The rows come from 5 hidden closed curves, with some noise, and rows from the same curve form a group. Each curve winds through 8 dimensions. The rows are also pushed far along 4 directions, which tell nothing about the answers.
In the rows, 128 means zero.
Known rows, each followed by its group:
[ 87 133 153 115 132 136 127 194 142 150 106 126 131 112 150 197 127 170
 147 145 146 119] : k935
[146 132  83  86  83 135 127 154 167 115 118  24 223 116  86 139 110  98
 102 111 159 174] : k739
[142 119 101 109 129 145 105 131 136 161 113 126 146 109 107 152 149 102
 109 116 127 148] : k739
[130 121 135 131 118 117 128 132  98 107 138 106 146 118 138 152  97 149
 139 148 121 128] : k832
[119 110 123 125 146 121 119 141 118 172 110 133 144 109 126 154 123 130
 124 126 121 141] : k832
[130 131 121 152 113 112 120 153 141 147 101 119 124 122 113 118 121 121
 119 131 112 148] : k828
[149 115 166 158 101 102 136 148 109 103 142 109 150 132 127 135 108 158
 121 138 125 115] : k739
[156 116  76 151 115 128 156  77 136 167 126 128 168 107  90  55 125  65
  83 109 125 144] : k404
[172 102 141 150 122 111 136 133 105 114 139 107 177 156 134 104 119 104
 125 111 132 139] : k832
[105 144 173 137 129 115 117 137  85  42 132 102  88 149 144 155 108 146
 170 135 115 112] : k935
[141 126 115 108  68 148 132 213 167 116 142  37 210 122 113 182 107 138
 105 107 177 148] : k828
[199  59 122 168 103  89 138  79 106 153 161 143 150 139 141  74 114 136
 101 127 103 140] : k828
[140 120 153 112 159 129 128 130  98  97 126 115 159 155 141 141 125  95
 145 127 142 128] : k404
[133 147 122 141 147 133 128 122 104 142 108 157 135 138 115  95 142  76
 136  96 111 140] : k935
[177  75 174 174 142  81 135 103  73 106 149 141 143 172 165  95 114 130
 141 138 117 115] : k739
[102 141 165 153 151 113 109 140 123  99 119 123  69 134 131 144 134 153
 135 147 109 112] : k828
[ 75 137 115 133 139 144 148 115 187 175 108 174  66 106 132  99 163 145
 121 124 136 113] : k404
[129 147 125 134 116 155 147 139 161 130 132 141 131 131 119 108 149 111
 116 125 155 104] : k935
[190  97 142 154 117  96 109 118 105  87 137  81 142 155 124 114 109 112
 111 149 102 147] : k404
[141 147 137 139  94 159 119 158 139 103 141 132 101 129 143 150 132 144
 133 153 126 107] : k739
[135 132 137  99 137 140 122 112 126  98 131 123 147 146 151 127 142 123
 153 148 139 113] : k828
[138 151 137  79 152 164  88 167 148  79 103  61 144 148 137 178 152  93
 144 149 139 143] : k739
[125 126 143  92 119 136 117 203 160 112  87  62 143 132 128 198 120 122
 130 149 150 162] : k404
[123 133 135 137  81 140 135 151 154 139 106 141 123 116 130 130 142 141
 140 128 123 123] : k828
[109 137 134 115 162 148 143 136 160 171 107 180 104 139 155 105 161 122
 142 123 135 127] : k828
[131 161 102 130 116 124 128 133 125 107 141  85 171 128  92 105 114 107
 111 100 135 144] : k404
[125 100 121 141 149 118 141 107 133 166 119 157 140 130 115 101 148  94
 111 101 145 123] : k935
[126 112 120 124 105 141 154 142 164 156 101 147 141 121 131 126 137 107
 128 140 164 118] : k404
[153 121 141 163 165 101 139  85  70 147 142 186 125 140 125  83 117 115
 123 121  94 125] : k404
[ 87 132 135 134 158 133 141 147 128 130 140 127  94 127 129 147 121 137
 120 108 144 124] : k832
[128 136 123 111 148 131  95 146  95 103 123  63 170 119 119 173 110 106
 132 130 122 148] : k935
[134 132 154 143 131 128 122 108 138 129 129 151 120 129 133  98 167 139
 132 128 110 103] : k739
[143 138 166 147 130 133 128 149 142  95 127 138  62 148 149 135 130 146
 125 176 117 115] : k404
[129 117 155 186 137 122 149 140 107 183 135 214  86 121 150 115 126 154
 121 144 110  97] : k739
[169  97 123 129 127 112 127 121 103 115 122 114 142 150 140 134 100  98
 129 159 130 142] : k935
[ 81 170 122 139 120 161 133 171 150 139 132 118 133  95 109 150 138 142
 118 112 143 107] : k935
[108 146 137 135 127 137 143 132 145 147 102 165  88 115 150 119 132 146
 145 162 112 115] : k832
[133 103 139 159 110 101 141 140 144 159 121 152 123 130 110 116 136 138
 104 117 134 123] : k832
[149 136  65  88 133 154  82 133 142 148 103  45 223  99  70 142 150  48
  93  88 129 180] : k739
[112 156 136 117 161 116 121 116  88 110 123 140 123 144 137 121 116 126
 162 115 109 140] : k404
[150 138 126 128 144 136 120  85 105 111 130 154  91 131 144 100 132 117
 142 151  88 132] : k739
[116  95 116 135 116 131 137 143 173 164 137 120 153 120 125 128 153 138
 104 110 165 113] : k739
[114 127 154 151 129 111 160 144 138 172 108 197 107 132 146 111 129 153
 139 144 130 109] : k832
[122 144 114 121 116 129 127 107 110 128 114 156 134 122 141 110 120 125
 163 142 115 123] : k828
[106 141 143 130 139 142 127 166 153 149 104 126 148 124 112 136 160 111
 120 100 141 129] : k828
[140 127 122 145  89 100 144 142 131 135 141 124 156 130 109 114 103 151
 114 116 136 129] : k404
[109 169 124 123 176 131 131 112 113 125  97 138 141 135 114  85 134  70
 144 120 119 134] : k832
[125 176 130  90 127 146  98 134  95  38 115  63 152 146 139 148 109 103
 181 150 119 138] : k828
[109 154 132 112 143 134  98 112 107  75 129  88 116 116 104 156 129 120
 134 128 115 123] : k832
[133  90 160 121 136 103 122 150 130 116 124  94 136 140 155 164 121 157
 134 153 138 130] : k739
[160 148 123  90 133 158  99 137 113  76 132  76 162 149 130 152 130  91
 141 126 126 148] : k832
[123 139 168 128 135 169 145 167 147 132 154 182  71 140 160 169 146 171
 129 146 150  88] : k832
[114 118 137 162 143 119 127 139 136 154 109 134  90 120 117 123 140 121
 106 120 115 131] : k832
[105 116  89 121 156 117 140  96 138 188 134 129 158 108 105  94 139 113
 103  73 132 151] : k404
[214  85 127 143 110  84 107  70  56  96 141 106 168 144 133 100  92 107
 135 144  75 159] : k739
[152 127 109 148 113 126 130 153 134 157 131 118 147 120 115 125 111 123
 100 136 123 142] : k828
[134  94  97 112 117 118 167 145 169 200 120 114 197 113 101 122 121 109
  85  89 171 161] : k404
[109 127 136 136 119 134 107 129 124 108 116 101 132 112 144 139 137 132
 152 140 114 114] : k935
[149  63 164 166 106  95 132 165 130 190 126 162 150 125 145 159 135 178
 115 135 135 110] : k739
[ 83 162 115 108 156 177 147 129 160 153 126 155  99 112 152 117 154 129
 140 123 139 114] : k832
[114  98 132 123 114 136 113 143 158 145 107 104 156 111 137 150 156 135
 136 134 145 116] : k935
[169 116 127 123 103 124 125 123 122 100 134  89 200 147 123 110 129  98
 133 116 138 132] : k828
[120 127 132 154 108 119 149 165 122 133 139 124 146 128 126 132 103 135
 124 112 143 125] : k739
[ 95 121 126 136 128 137 132 149 145 141 101 123 137 116 154 130 133 124
 150 152 144 111] : k935
[116 119 140 122 148 117 131 138 112 153 106 149 145 137 142 132 134 123
 150 117 132 134] : k935
[134 125 114 129 136 139 142  69 135 144 146 179  85 125 129  83 149 127
 119 122 120 115] : k935
[143 112 137 130 137 119 120 115 125 141 132 152 135 140 113 122 152 121
 118 106 133 121] : k832
[125 136 147 101 117 144 127 175 126  98 134 120 100 139 166 196  98 168
 156 165 138 129] : k832
[114 128 155 140 171 129 124 136 143 139 107 149  95 141 133 125 158 115
 123 134 128 115] : k404
[109 115 144 122 106 136 101 157 138 100 110  69 154 114 141 173 142 138
 148 143 134 116] : k935
[116 103 134 128 116 121 115 122 135 136 128 118 113 111 141 140 138 161
 132 127 116 130] : k828
[103 205 117 111 143 198 134 152 171  90 122 107 119 132 110 115 161  71
 122 123 156 110] : k935
[125  96 136 120 129 120 139 156 159 180  96 149 109 126 145 150 131 144
 123 145 134 146] : k404
[128 118 115 126 114 129 105 103 145 126 114  99 150 107 107 113 160 114
 122 119 120 128] : k828
[115 133  93 123 100 126 109 136 158 104 129  37 171 110  95 129 127 118
 105 107 142 145] : k828

New rows. What belongs after each?
[139 110 141 129 105 130 110 123 133 104 144 114 115 127 128 149 149 151
 128 124 122 116] : k832
[117  93 130 142 143 108 130 119 124 156 112 132 154 129 120 118 139 106
 124 107 144 124] : k935
[120 152 120 127 150 145 138 132 110 136 129 156  96 117 120 143 111 111
 120 132 121 133] : k739
[130 116 180 149 116 119 131 188 131 112 148 131  85 135 153 194 111 203
 125 174 137  98] : k828
[168  74 111 189  92  94 139 142 101 201 141 146 182 104 114 120 101 139
  89 115 117 134] : k739
[113 145 149 137 157 146 104 119 110  89 132 122 104 135 128 134 156 104
 142 109 116 108] : k739
[116 121 151 162 153 113 132  61  81 143 139 214  84 113 144  94 143 153
 153 134  90  86] : k828
[154  75 132 138 127  90 130 118 138 152 138 138 108 146 164 111 118 168
 123 151 120 141] : k828
[143 122 159 127 138 139 120 124 119  82 158  97 131 143 142 136 143 136
 126 127 132 111] : k828
[139  66 190 191  81  84 163 169  98 150 150 213  70 148 185 161  90 226
 148 162 129  90] : k739
[132 164 178  99 177 142 121 119  98  59 112 145 101 176 141 128 148  90
 171 135 121 121] : k739
[154 117 175 199 160 100 138  95  48 129 145 217  73 149 166  85 113 137
 152 147  71 100] : k739
[119 118 111 125 130 103 118 158 124 140 132  88 144 124 137 158  92 155
 125 135 133 155] : k828
[136 148 118 139 107 149 139 140 122 129 131 163 120 136 134 111 126 115
 139 122 128 123] : k739
[113 192 154 102 164 153 141 117 108  37 130 118  77 163 144 120 111 102
 162 147 123 125] : k739
[ 87 143 130 143 141 127 112 155 156 140 115 107  98 109 108 149 142 145
 108 128 130 120] : k828
[150 120 132 122 116  99  89  98 101  84 106  88 142 131 110 124 128 110
 143 135  95 146] : k832
[111 127 166 120 159 119 124 122 124  82 125 102 108 144 158 130 131 146
 151 144 122 120] : k739
[114  77 125 187 114  84 150 121 154 231 129 208  79  98 125 103 134 191
  90 129 116 112] : k828
[137 117 102  93 116 148 109 132 150 122 128  90 140 119 116 162 139 113
 114 127 146 142] : k739
[134 133 162 124 139 139 135 115 114  74 102 144 105 160 157 113 135  93
 169 158 130 107] : k404
[ 90 161  94  92 164 169 140 151 171 183 102 143 141 115 121 123 153  89
 122 101 153 146] : k832
[103 150 138 118 140 133 138 131 120  95 154 117 111 131 126 144 111 147
 128 123 143 113] : k935
[173  18 142 142  53  66 131 185 168 186 142 110 141 129 161 189  95 237
 100 166 151 143] : k828
[134 139 119 108 132 147 114 103 130  87 147  92 128 124 120 130 136 115
 124 130 129 124] : k935
[161 100 155 142 122 117 110 139  93 128 130 125 149 127 134 154 124 133
 130 134 109 128] : k828
[147 133 157 130  88 126 119 146 138  93 129 106 153 132 118 137 139 149
 132 128 128 115] : k739
[110 117 122 145 151 112 119 120  90 128 113 113 131 119 133 131 107 108
 141 133 113 135] : k935
[129  91 145 184 113 106 145 132 118 185 134 196  83 117 179 112 114 187
 137 159  95 111] : k739
[153  76 129 151 119  90 135 148  91 150 141  95 196 124 127 147  89 130
 111 113 133 147] : k832
[148 123 143 112 149 144 121 116 124 111 126 148  87 146 138 145 137 119
 131 156 126 124] : k935
[204  91 154 154  66  97 105 160  84 108 129 108 188 143 132 154 106 144
 137 144 101 139] : k739
[115 109 109 163  93 106 166 144 153 209 130 157 160  99 117  99 117 162
 101 102 140 130] : k739
[ 98 172 163 136 128 135 137 167 125  83 124 107 119 136 136 133 118 140
 152 129 130 115] : k739
[152 127 175 142 138 113 124 145 108 100 105 142 110 168 155 116 130 118
 158 139 105 136] : k828
[130  72 127 163 162  85 156  60  84 188 138 221  88 131 157  73 117 140
 135 116 101 126] : k739
[ 91 128 122 102 129 142 122 132 158 113 121  93 121 113 142 153 134 147
 142 142 148 119] : k935
[107 153 107  95 127 167 142 134 170 119 130 126 106 131 149 128 131 127
 138 143 151 126] : k404
[127 136 154 133 170 135 118 134 105 107 136 153  67 153 136 153 132 119
 129 127 118 128] : k832
[110 151 112 120 155 136 132  99 125  99 157 118 112 136 145 104 120 134
 137 139 133 118] : k828
[137 117 115 125 145 126 128  81 108 142 148 184  74 132 136 117 126 137
 128 129 108 130] : k832
[106 158 137  96 173 151 127 141 129 125 107 141 115 146 148 133 143 102
 156 124 131 136] : k832
[128 142 118 130 124 147 145 158 132 152 121 158  97 125 148 144 106 133
 130 158 125 134] : k739
[151 143 148 102 144 151 112 122 101  76 135 128 110 157 160 145 126 120
 160 147 114 132] : k832
[166  51 126 162  79  44 114 105  94 177 104 150 183 122 121 119 105 154
 135 139 107 137] : k828
[110 125 171 144 147 130 129 128 122 109 114 136  96 123 122 146 144 123
 130 137 126 103] : k404
[161 141 187 141 112 132 121 140  97  30 138 122  99 173 158 140 121 129
 167 164 118 103] : k935
[176  60 153 144  96  97 126 130 114 116 170  99 167 137 146 147 114 173
 113 132 134 119] : k828
[178  90 110 147 124 122 141 111 114 162 159 137 183 138 122  91 131  96
  94  91 137 139] : k832
[139 148 116 131 142 129 109  77  77 112 112 137 155 123 120  91 133  79
 159 117  90 132] : k828
[135 149 131 117 156 127 129 140 113 121 115 132 137 152 148 122 114 107
 150 148 125 141] : k828
[ 35 152  89 115 140 172 148 193 216 216 106 134  86  70 110 174 141 150
  89 110 171 128] : k832
[109 164  59  93 192 190 135  84 186 187 111 144 134 110  86  69 190  22
  83  90 151 142] : k935
[ 79 150 145 140 139 132 136 126 124 103 132 135  87 125 131 130 132 145
 145 118 132 106] : k935
[119 147  99 121 127 160 143 129 150 168 131 175 116 117  97 128 145 102
 102 104 153 121] : k739
[126 177 142 102 143 141 131 140 122 103 106 118 134 135 119 127 122 108
 145 134 118 143] : k739
[107 132  93 139 136 122 154  79 136 169 151 184 103 112 142  76 119 150
 124 133 129 108] : k828
[159  99 109 108 137 137 119 106 143 144 122 125 142 131 116 124 148  88
 106 127 137 140] : k935
[131  94 147 174 139 102 156  95 106 166 151 205 101 131 132  94 136 148
 116 112 127  98] : k739
[135 136 120 115 158 141 104 146 116 111 133  94 126 140 105 162 131  92
 108 106 133 148] : k832
[117  90 131 140 124 112 124 143 118 146 128 120 119 120 150 158 114 155
 134 133 126 134] : k739
[129 118 136 145 114 123 136 130 122 157 127 182  95 128 122 125 133 141
 128 108 115 127] : k935
[165  42 168 137  96  66 113 160 113 145 136 136 119 141 178 203  93 227
 138 197 126 120] : k828
[124 145 120 125  98 148 128 146 177 141 123 111 165 107  97 121 162 131
 106 109 143 116] : k739
[125 123 117 135 113 129 139 123 122 115 140 116 123 119 143 131 100 142
 133 153 130 120] : k935
[121 125 171 134  99 114 140 194 142 124 103 129 130 137 144 173 113 166
 145 159 146 118] : k832
[130 144 144 152 116 115 127 109  96 109 118 165 117 133 129 109 125 130
 154 146 109 104] : k828
[109 123 116 138 182 123 136  86 118 150 111 148 141 136 113  76 157  65
 123  90 135 127] : k935
[123 108 138 140 175 129 120  95 104 132 138 150  76 128 153 129 132 125
 129 145 109 120] : k739
[124 134 123 104 128 136 106 167 137 110 105  33 226 124 106 149 137  85
 128  98 148 153] : k832
[101 160 156 146 130 126 145 149 121 103 124 129 118 135 136 116 119 140
 147 123 124 117] : k739
[ 77 141  96 114 166 154 134 135 156 165 117 123 116 108 119 133 140 104
 114 103 148 138] : k739
[132 130 129 130 118 142 141 107 146 136 125 171 107 139 134  91 156 116
 135 113 128 117] : k935
[151  53 154 178  97  57 135 105  98 149 125 140 147 133 136 101 114 162
 130 118 107 131] : k832
[ 87 126 138 137 139 143 130 158 145 151 121 145  75 113 160 161 130 165
 139 146 128 116] : k739
[205  62 158 160  42  86 128 147  98  99 147 117 161 149 145 154  87 170
 134 161 123 123] : k935
[ 90 137 134 121 141 161 135 167 186 137 129 113 122 127 130 146 162 133
 112 119 173 103] : k739
[161 108 149 104 110 136 116 175 125  99 120  89 138 143 152 195 104 134
 137 172 138 141] : k404
